The same things were measured in two ways. Each way mixes the same 8 hidden numbers, adds some noise and spreads widely along 6 directions of its own, which tell nothing about the thing.
Some things both ways: the first way, then the second way.
[-30  -9 -16   0   6 -18  -3 -25  27   5  -4  16  36 -39]
[  3   9 -12  19 -10  16  19   8   7 -27  19   6  19   2 -22 -15   5  -8
   0  19  -6]

[-16  -1 -13 -58 -11 -18   4 -13   8  -2   1   2  -1 -38]
[ -3   6  12 -14   1  -3   0   2   9 -15 -18 -17  12  -3 -16  -4   6   1
  -7 -20   4]

[ 22  17 -21  -5 -49   7  -1  -7 -15 -41  15   8  14  -9]
[-16   3  17   0  12 -36   1  -6   0 -20  -4   6  14  14   7  20   2  15
   1  -6  16]

[ -5  -5   9  24  -4   4  21 -10  -4 -37 -15   0 -33  45]
[ 12  -8  -4 -17 -27 -14  -3 -22  16 -16 -15  -6  24  -1   1   1  13  32
 -12  -6 -16]

[-16  -9  -4  -6  12 -12 -14  -7  -3 -14 -24  20 -18  10]
[ -1   7   6 -14  -6  22  -6   7  12 -21 -13   9  37 -28 -21 -11  20   8
 -12   0 -10]

[-32 -11 -18 -39   4 -15 -41  -1  17  12 -23  25  -7 -50]
[-15 -10  21  19  18 -23 -13  26  22 -20   2   9 -15 -14  26  -7 -11  45
   1   9   2]

[ -1  -8 -16  -6  -1 -13  -4  12  18  12  15   2  28  -7]
[ -6  -1  36   3  14 -18 -10  18   6  -1 -18  -2 -25  12  13  -6 -19   2
   2 -11  18]

[ 15  -4 -33 -28  19 -18 -35   1 -25  13 -29  15 -21  -6]
[ 10   6  11  -4 -17  18 -15  11  11 -13 -20  -3  12 -17 -10 -23  -3  12
 -18  -9 -20]

[  2  -3 -24 -19  -1 -27 -34  20   9   3 -12  23 -11  -5]
[ -8   1   5  13 -17 -15 -26   1  14  -2 -15  -3  10   0  20 -26 -18  22
 -14 -24   9]

[-29 -17  -8   5  16 -18  17 -20   6  10 -19   6  25  21]
[-12  29   2  25   7  14   4  16  20   0  20  -6 -11  -3 -27  -1  -8   9
   3  19  14]

[  0   8   9  20 -12   8  13   0  26  10 -13  -4  31  -4]
[ -6  -2  -7  -4  -9  -3   9  -5  -4 -17   2  -6  16  -9   1   6   1 -11
   7  -1  15]

[ -4  11  -2  20 -16  -5   6 -10   0  19 -39  13  10   9]
[-13   2  18  -2 -10 -20 -10  11   0   5 -13   1   8 -15  -1  15   3  15
 -12   6  -4]

[-20   0   7 -19  -1 -10  10  -3  22  -1 -14  -1   4 -16]
[ -7  22  -2 -10   0  18  19   4  23 -18   6 -13  26 -12 -39   8  29  11
  -1  19  -2]

[  2   2   4  -8  13 -21  19  13  -8 -21  -2  -6  -8  14]
[-22 -12  19   7   3  -1 -13  35  13   0 -11   2  -3 -15   3 -23   6   0
  -4  -6  24]

[-12 -12  17   6  29 -16  21  10  14 -12  12 -24   2  25]
[ 12   4   5 -12 -18  -8  12  -9  -8 -25  -7 -31   4  16 -18  19  -5  -4
 -15 -20 -10]

[-24 -12 -28 -32  23 -20 -16 -49 -18  21 -55  34   0 -13]
[  4  23   6  21  -7  -6 -11   1  18 -10   9  -7   4  -4   0 -17 -13  40
 -13  -8  -8]

[ 25   5  -4  -6  -1  13  12   6 -19 -22  12  -5  10 -14]
[  4   7  30  -1   2 -24  19  20 -11 -14  -9  -8   2   7 -26   5  14 -12
 -15   3 -25]

[ 16  11  -5 -12 -38  -1  -8  32  16 -54  48 -22  -8 -21]
[-12  -9 -18  26  -1   5  -3   7   9 -27  18   7   1 -10  10 -10 -16   4
  10   6  20]

[  0  10 -11   7 -13 -29   0  12   3 -34   5 -16  -8   4]
[ -2 -16   6 -15 -13  13   0  14  -1 -25 -14  -2   9 -12  -7  15   3  -5
  -7   3  -4]

[ 44  16 -41   0 -34   8 -36  17 -10   5   5  27  37 -32]
[ -5  19   4  24   0   1  -4   6  -7  -7   5  17  17  -5 -14 -25  -6 -20
  -2  -1   7]

[ 20   8 -24 -21 -17  -3 -23  -7 -25   1   6  11  -3 -22]
[-11   9 -11   7 -25  -7   2 -15   9 -18  -5  14  50  10 -22  -7  20  10
 -16   4  -5]

[-49 -20  -2   1  14 -41   3  -4  39 -15 -11  11  -3  17]
[  3 -10   4  -9 -17 -13 -10  -7   5 -21 -19 -22   4   7  17   3 -17  16
  -9 -28   2]

[-14 -14  18  -2  22   7  28 -34 -24 -32   0 -11 -28  34]
[  0   0  -6  15  -5  -1 -11  -1  -2 -28   9 -10   4 -13  -1  -3 -14  10
  -6 -22   5]

[ 25  -1  -4  31 -29  17  29 -25 -18 -20  36  -4   0  34]
[-12  20   6  12   6  14  -2   5  26   0  -1  16  11   4 -23 -17   6   3
   4  17  21]

[ 14   6   8   5  24  16  16 -42 -18   2 -28   2   7 -10]
[  6  17  -2  -4  12  40  23  20   4 -40  18 -18  13 -28 -30  -6  11 -18
   5   5  -4]

[ -4   3 -12   0 -13 -23 -31  28  31  14 -17  16   4   2]
[-14   5  -2   5 -13   0 -20   3   7  -5 -11  -9  10 -12  13  -3 -22  10
  -5 -13  14]

[  1 -15 -13 -13  17   5  15 -13 -46 -31  -8 -11  -8  43]
[ -1   0  20  16  -4 -44 -14  -1  -6  -5  -4  -7 -22  10   6  16 -22  25
 -12 -13  -4]

Other things, the second way, with their names:
K_502: [ -6  -4  -1 -22  -9  -5  27  -5   5 -24 -17 -19  34  11 -25   3  32 -23
  -1  -4   4]
K_885: [ 16  18  14   0 -20  14  -6  12   8  -1  -6   4  20 -24 -24 -25  15  14
 -26   5 -29]
K_907: [ -7   4  -7   9  13  -9  14  -2  15 -33  13 -22 -13   6 -16  21  -6  13
   9   3   5]
K_731: [-21  32  14  15  19  -4  15  19  32   0   5   6  13  -4 -38  -2  26  26
  -1  39  -4]
K_631: [ -2  15  -6  -2  -4 -17   6 -22   8 -23  12 -34  -1   4 -16  37  -5  32
  -6 -12   0]
K_72: [ -1  10   5   8 -10  24 -30  14  15  10 -11  11   7 -36  -3 -42  -8   2
  -5  -8  12]
K_957: [  9  21  -2  11  -7  -2   9   0  17 -17   2 -21   8   6 -20 -16   0  15
 -10  -2 -18]
K_740: [-17  13  18  -2   9 -16  12  10   4 -16  -7   2  19   8 -16  13  13   1
  -3   9   2]
K_499: [ 15 -15   6   6 -10 -29   0  -1 -13 -35  -5  -4   5   5  14 -12  -9   5
 -12 -22 -21]
K_469: [ -5  29   1   7  17  -2  26   9  11 -20  15 -23  12 -15 -43   2  24  -2
  -1   6  -7]
K_92: [ -2 -10  -2   1  -3  -7  18  13  23 -29  -3 -22   9  10  10 -31   9   3
   2  -5   3]
K_239: [-17 -14  -4  10   6 -24   8   7  13 -21  13 -15 -11   3  12  14  -2  17
  11   0  24]
K_627: [  1  31   6  -5  -1  37  17  13  35 -14   5   2  27 -14 -32 -12  24  19
  -3  34  -6]
K_535: [ 10  -8   7 -12 -21 -16 -11 -16 -14 -17 -20 -12   5   5   4  16 -22  -1
 -10 -23  -8]
K_475: [  2  12  -9  29 -15 -12  17  12  10  -5  17 -15  -2   4 -18 -16  -2   2
  -4  19 -14]
K_749: [ -3  -9  -3  30  -6 -14   8  19  28 -22  16  -6 -13  18  18 -32  -8  25
   1  10   4]
K_512: [ -8  16  -7  15  -5  16 -10   9   5  -5  11   7  16 -30  -1 -16  -8   1
   2   4  15]
K_743: [  8  -3   6  -6 -14  29 -10  11   8 -10  -2   7   6 -24  -6 -13   0   1
  -5   0   7]
K_103: [-10  -3   1  15  -5 -30 -11  -2  18   0   0  -1  -1  -2  19 -16  -5  29
   1  -5  15]
K_601: [ -2  12  17  13  -6   5  -1  22  25   2  -4  10   0  -1  -9 -22   4  20
  -8  27 -11]
K_965: [ -6   3 -19   8   4  -1  24   6   2 -47  24 -26  18 -15 -21   9  14   6
  -2  -3 -10]
K_526: [-10 -12 -16  14 -26 -14 -20 -18  15   3   0   7  10   6   6 -15   2  14
  -4 -15  33]
K_540: [ -1  13  -3   0 -24   4  -7 -19  10  -2  -1  11  32  -2 -23  -6  19  12
 -14  -2   9]
K_588: [  5  11  13   7 -13 -16   3  -2  11  -9  -5   0  11  16 -15 -13  10  16
 -17  -4  -8]
K_770: [  4  -5 -16  37 -25 -27 -12  -4  13 -17  18 -18 -15  11   8 -14 -22  38
 -15 -15  -7]
K_131: [ 23  -5  14 -26 -21   3   4 -11  -1 -37 -17  -3  27   9  -7  -3  13   9
 -20 -19 -21]
K_460: [ -8   6  20 -31  17  12  11   8  13 -15 -18  -6  19 -17 -23   7  27 -11
   7   3  13]
K_375: [ 12  -8   9  -3  -4  18  -9  15  22  -9  -7   0  -6 -23   6 -36   0   8
   4  -2   5]
K_391: [  5  -2   9 -17 -23   2   6  -8  13 -24 -18  -3  28  21 -24   1  23   9
 -21  -8  -9]
K_766: [ -7 -12  -3  16 -14 -29 -11  10 -11 -14   0  -1  11 -16   1 -14   2  -2
 -14 -20  -4]
K_403: [  7   0  -6  16 -20   0  -7   0  26  -7   7   2   0  -2  11 -29  -4  32
  -4   6  -3]
K_10: [-10 -11  11 -22  19 -28  12   3  -1 -21 -17 -30  -3  -8  -3  20   9 -14
  10 -16  12]
K_926: [  0   7  14  13  18   6  13  36  -1 -31  12  -9 -12 -21 -20   3  -5  -2
  -2  15 -22]
K_697: [  6   8 -14  -8 -40  16  -3 -16  12 -16  -6  12  50  -8 -13  -6  13  15
 -17  10 -14]
K_332: [-15  18   0  -4   9  27  12  20  33 -10  -5 -14  14 -16 -35 -15  23  -4
   5  18   8]
K_890: [  5   1   0   0 -19   6   5   9  13  -8  -5 -10   8  -9 -17 -15  11   4
 -10   7 -13]
K_338: [ -4  20   7 -12   5   6  24   0  22 -16  -3  -7  29  -2 -25  -7  29   6
   3  16  -1]
K_202: [ -2  14  11  -9  -1  31  19  23  26  -8   1 -11   3 -10 -37  -6  27  -3
   0  24   2]
K_201: [ -5   6  15  -2   4   3   1  16  -8 -20  -9  17  32 -22  -9 -16  15 -16
  -5   2  -4]
K_780: [ -1  -5  -5 -12 -32   5 -18 -15  16   8 -24   4  26  -6 -12 -15  15   3
 -10 -12  12]
K_995: [ -8 -11  10  22   8  -1  -7  27   6 -18  11  22  -2 -23  18 -25  -8   8
   5  11  10]
K_760: [ -7  -3  10  20 -16 -13 -28  23   5   3 -15  -7 -10 -13   9 -24 -25  15
 -20 -14  -7]
K_639: [ 16  10  22 -16  -7 -17  17  -1   3 -15 -14 -19  14   7 -29 -11  29   2
 -19 -14 -23]
K_721: [  2  22  15  -3   4 -31   6 -13  -3 -22  -9 -23  10  13 -19  24  -4  15
 -13 -17 -18]
K_470: [ -7 -18   3   1   0  -6  -6  12  12 -33 -11   5  20  -5  11 -28  10   5
  -4 -19   7]
K_797: [  7  10   6  15  -9   8   2  15 -22 -22   4  20  26 -18 -14 -18  -4 -26
 -10   4 -17]
K_520: [-10  -3  -8  -3   9  -4  11   4   2 -28  12 -28  -5 -17  -6  28  -5   1
  10  -1  11]
K_314: [  6  20  -1  11  -8  29  -2  12  17 -22  13  10  17 -23  -5 -19  -3  23
  -5  18 -10]
K_554: [ -2  27  21 -15   8  18  14   4  36  -3 -11   2  23   6 -30 -20  31  11
   1  16  10]
K_481: [  3  14  19  -3  -4  -5  -8   1  25  -3 -13 -16  -6   1 -10  -2  -1  32
 -12  -6  -5]
K_859: [  2  20  19   7  -4  18 -27   3   5  -1  -5   4  -5 -12   0  -5 -28  15
  -9 -15  16]
K_19: [ -2 -14  12  -9  16   2   3  18  15 -26  -8  -5  -2 -17  10 -16   5   1
  12  -3  12]
K_162: [  8  23  30   6   9  17   2  25 -14 -16  -4   7   2 -16 -20  -3 -13 -16
 -10   7 -18]
K_559: [ -3  -6   3   9  13 -11   4  17  -1 -28   5  -7   1 -17  -4 -15   4  -9
   1 -11  -1]
K_429: [ -1  19  11 -10 -14 -32  13 -17  -4 -10  -6 -18  25  12 -30  32  19  16
 -19  -2 -17]
K_448: [ 12   9  28 -13  -2  -1  15  17 -10 -18 -11 -22  -6   1 -14  10  -5 -13
 -11  -3 -16]
K_399: [-17  19   6  23  15   3  -6  12  19 -18  18   5  -7 -10  -5  11 -16  31
   3  14  12]
K_65: [ -1   8   3   1  -5  -7  14  -3  -7 -27   7 -20  13  10 -16   9   6 -10
  -7 -14   6]
K_533: [-19   6 -11  42   8   2   7  29  12  -7  31   2  -7 -10 -24 -29  12 -12
   5   9  25]
K_127: [-12  11 -14  50 -20 -26  -4   9  -3   6  25 -10  -8   8 -15 -13 -14   2
 -12  -1   3]
K_489: [  2  -9 -20 -15 -26  -4  -8 -31  23 -19  -9  -4  37  -5  -9 -12  30  26
 -10 -23  10]
K_277: [  6   2  -4 -15  -9 -17   2 -26  -3 -28  -4 -20  17  -7 -12  33   2  19
  -7 -16  -7]
K_114: [-11  19   0  10 -11 -15  10   5  -2  -5   4 -18  13  -3 -25  18   4   4
 -15   7 -11]
K_4: [-27   6  -3  25  10 -10   9  20  17 -12  16   0   3   4 -24  -2  12   4
   1  13  17]
K_972: [ -5  29  30  19   5  -5 -12  33   2   6  -5  -4  -7 -22  -9  -2 -21  17
 -16  13 -24]
K_654: [ -4   5   7   6   6  -5  -4   8  -6 -21   3  -3   5 -22 -14   2   1   2
  -5  -9  -1]
K_615: [-14 -11  11  -6 -12 -39   3  -9   9  -6 -20 -13   3  30  -6  19  12  16
 -10  -8   9]
K_724: [ 16  17  36 -21   7   9  18  15  -8 -29 -10  -2  15  -6 -27  12  15  -5
 -14   3 -25]
K_342: [  5   2  22   0  11 -24   5  16  -8 -11  -7 -26 -18 -11  -2   3 -10  -5
  -2 -11 -11]
K_46: [ -8  15 -10  16  -8  -6  -1  -3  -9  -7  11   1  30 -21 -19 -18  13 -17
  -6 -10  10]
K_975: [ -6  10   4   9  14   0   0  18  -1 -23   5  -9   6 -30 -16   3   0   1
  -5  -2 -10]
K_232: [ -4   1  -7   1  -8 -35  34 -14   9 -22  16 -23   8  30 -19  23  22  12
   1   9   2]
K_450: [ 15  -8   7  -4 -11   9   8  12  -6 -29   1 -26 -14  -2  -1  -2 -11 -11
  -5 -16  -5]
K_612: [ -2   7  10  19  13  -5  -7  12   6 -19  18  -8 -22 -13   0   1 -17  20
   2  -6   9]
K_653: [ -4   8 -21   2 -21  -4   8 -17   4 -16   4 -17  17   3 -34  22   6  -1
  -6   5  -5]
K_455: [  2  -5   7  -9 -18  15 -16  11   6 -13 -16  11  23 -32   4 -12  -2  10
 -11   4 -13]
K_41: [ -2  -2 -10  17 -24 -27  -4 -12  12 -17   1  -8  21  14 -10 -18  12  22
 -19 -20  -4]
K_463: [ -2   4  14   6 -29 -16 -24   0   0  -2 -16  21  29 -10  10  -9  -2  29
 -26  -2 -16]
K_948: [ -5   6  26 -15   7  18   0  19  18  -8 -19   5  -2  -5 -26   6  12   3
  -4  16   0]
K_143: [-12   9 -23  19 -13  -1  -2 -20  14 -19  13  17  31   6 -15  -5   4  11
   0   5  17]
K_579: [  1  11  -9   0 -19  16  12  -3  23 -10   6  -9  19  -2 -34  -5  25   9
  -9  15  -4]
K_793: [-16  21   8  22   3  16   0  32  29   3   6  -5  -1 -11   0 -31  -7  10
   5  23  12]
K_703: [ 10 -14 -25  -7 -40   2 -10 -25  12 -19  -9 -14  25  -2  -3 -17   6  11
 -12 -22   0]
K_29: [-10  30  13  12  -1  -8 -16   3  -5   7   2 -11  -4 -21 -19  27 -21  13
 -12  -3   0]
K_792: [ -8  14  31  12  25 -18  -3  23   8  -6  -9  -7 -23  -5  -1   0 -21   9
   2   3  -2]
K_643: [  6  24  -4   9  -6  -7  15  -8   3 -15  11 -13  14  -3 -16  12  -6  13
  -2  17 -18]
K_177: [  0 -25  -7   9 -25 -12 -22  -3   0 -17   0   3  -2  -8  21  -7 -14  15
  -7 -19  13]
K_817: [ -7   5   0   6 -25 -33 -12 -21  16  -3 -11   6  28  15  11  -2   1  38
 -12  -5   1]
K_527: [  4  -5   2 -26  -3  -4  -5 -15 -13 -36 -14 -22  19 -17 -17  24   9  -5
  -9 -41   4]
K_498: [  6 -18 -10  -1  -5 -12   3  -8   1 -36  10 -28  -9   4  12   0  -8   4
   3 -32  19]
K_832: [ -4   8  26   5   4 -22 -12   2  12   2 -14  -8 -26  14   7  18 -29  24
  -1   4   5]
K_307: [ 14   2  14 -10 -24 -31   1 -14 -17 -20 -16  -3  24   4 -19  18  11  13
 -29 -12 -36]
K_597: [  3  10  20 -29  -2  -2   8 -10   3 -23 -20 -13  27   2 -33  10  31  -2
 -14 -23   0]
K_564: [  0  11   3  16 -10 -16 -17  -4   6 -11   4  -6   5 -11  -5  -4 -11  29
 -16 -16  -7]
K_75: [  2   6 -10  25 -28  10  -3  10   7  -8  12  -1   5  -5 -10 -15 -13   7
 -13  14 -12]
K_516: [  1   4   3  -2 -15 -19  -4  -4 -17 -11 -13  -2  30 -17 -12  -6   9  -9
 -14 -17 -12]
K_729: [ 16   5  10 -23   7   7   2  -7 -13 -42 -13 -18  18 -15   3  -1 -10 -14
   0 -34  -2]
K_192: [ 17 -11  11 -10 -34 -13 -11 -12 -13 -20 -23   1  21  11  19 -13 -15  -1
 -19 -26 -10]

Some of these things the first way, each followed by its name:
[-13 -24 -31 -11  11 -14 -30  27  10  13  -9   1  21  25]
K_832
[ 15   4  -6  18 -23  -3  -7  13  24 -20  12  18 -13  -4]
K_957
[-18 -11  -9 -36  13 -26 -19  15  13  14  -5   5 -17 -20]
K_760
[-45  -8  -5 -27  -3 -30  -5   1  31 -28 -16   6  -7 -13]
K_455
[ -8  -9   8  -1  29 -13  -3  33  23  -1 -13  -5  -3   6]
K_890
[  6   0 -14   4   8   6 -21  -5  -8  -5 -20  17   2 -21]
K_926
[-47 -13  16  -1 -13  -8  22  -5  31 -62  -2  11 -13  12]
K_975
[  6  10   4  47  -3 -20  43  -6   5 -33 -12  -3   4  38]
K_202
[ -7 -11  26  20  20  15 -11  37  30  11 -20  16   9  16]
K_516
[ 17   9   5 -11 -10  17  13 -27 -29   7 -16 -19 -21  15]
K_631
[ 25  -3   9 -21 -11  29 -10  23  -1  -7  39 -31 -21 -11]
K_907
[-21 -13   2  11  27 -12  -2 -13 -15 -12 -32  14 -12  41]
K_463
[ 15   5  22  59  -1  10  40  -1  -1 -23   6   8   4  29]
K_533
[-21  -6  14 -17  -7 -10   1  37  23 -10  -4 -14   2  29]
K_29
[ 33   3  -9   4  -8   4  -7  14 -14  19  20 -16  -9   4]
K_948
[ -4 -12  20  27  34  15 -12  19   3  21 -33  21  -7  18]
K_766
[ -8 -10  24  14  19   2   7  17  33  -1   5  -9 -16   8]
K_403
[  3  -1  19 -29  35  -7  21   5   7  -1  19 -41   1 -25]
K_450
[ 31  10  17  39 -17  23  13  14   1 -57  42  -6   2  11]
K_797
[-32 -13  -2  -7   8 -28  11 -12  10 -28  -2   2 -27   2]
K_770
[ 27  15   7  19 -18  14  16  20  -7 -45 -12  11  10  27]
K_46
[  9   8   5  35  -9   6   1   1   3  22 -30  16  10  18]
K_429
[-15  -4  -2   5  13 -11  -4  18  17  -6 -26   0  14   5]
K_239
[ 11  -3  -8  -7 -16   3 -25  52  16 -29   9  13   2   5]
K_731
[  8   0   1   0  -6  17   6 -25  -9 -22  15   4 -14 -26]
K_499
[-15 -13   0 -53  13   3 -22  31   4 -17  -9 -20 -11   2]
K_277
[-15 -18  29  -2  48  12  44 -26  -6   1 -18  -1  -1  16]
K_639
[ 10  15 -18 -43 -42 -23  18 -20 -14 -30  30 -23  -9 -13]
K_859
[-14 -15   4  -5  23  -1  36 -38 -27  23 -17 -13   2  30]
K_526
[ -1  -5   7  13   6   5  39 -41   0   7  -7   9  15  16]
K_554
[ -6 -14  -3  -9  28   3  -5  15  10 -22 -26  13  20  19]
K_338
[ 17  15  -2 -33 -26  16  11   3  -3 -31  -3   3   2 -32]
K_469
[-40 -10  -5  12  10 -32  19 -49  23  13 -11  14  20 -11]
K_192
[  8   9 -12  33 -18 -34  19 -17 -10 -30  17   5 -14  18]
K_391
[ 14  11  15 -36 -18  10   0   0   2  31   1 -12 -35 -36]
K_489
[  8  -7   4 -51  19  17  -4  39   6 -15  -4 -18   8 -16]
K_342
[  4   5 -17 -40  12 -23  -9  20  12  -2  -2 -13  31 -40]
K_448
[ 13   7  -5  30 -17   8 -31  31  32   3 -11  36   8 -26]
K_559
[  2  -3  16  18  19  17   6  -5   0  10 -30   5   9  29]
K_512
[-19 -14  27  18  32  -2   2   4  54  20   1  16   5 -25]
K_92
[-10 -14   2  -5  19  16  18 -26 -18  -3 -36   9  -3  30]
K_103
[ -7  -3   4 -12  -2   7  18 -12   8   7 -14   1  17   0]
K_460
[-11  -5 -22 -35 -23  -5 -31   5  19  10   0  21  11 -36]
K_721
[-13 -17   2  -9  26  -8   5   2   7  -4   3  -5   0   4]
K_601
[  4  14  26  39 -31  23  35 -20  14 -11  -8 -10  -8  17]
K_520
[ 10  17  13  29 -25   6  20 -46   2 -17   2   5 -20  -8]
K_314
[  2   1  -7 -47  16  -6 -17   3  10  15 -11  -6   8 -41]
K_627
[ 30  -5  -9  32  17  14 -37  36  -9  11 -14  21  19  30]
K_740
[-27  -5   7  20  -1 -15  21  -1  44  -3  -5  15  31  -5]
K_502
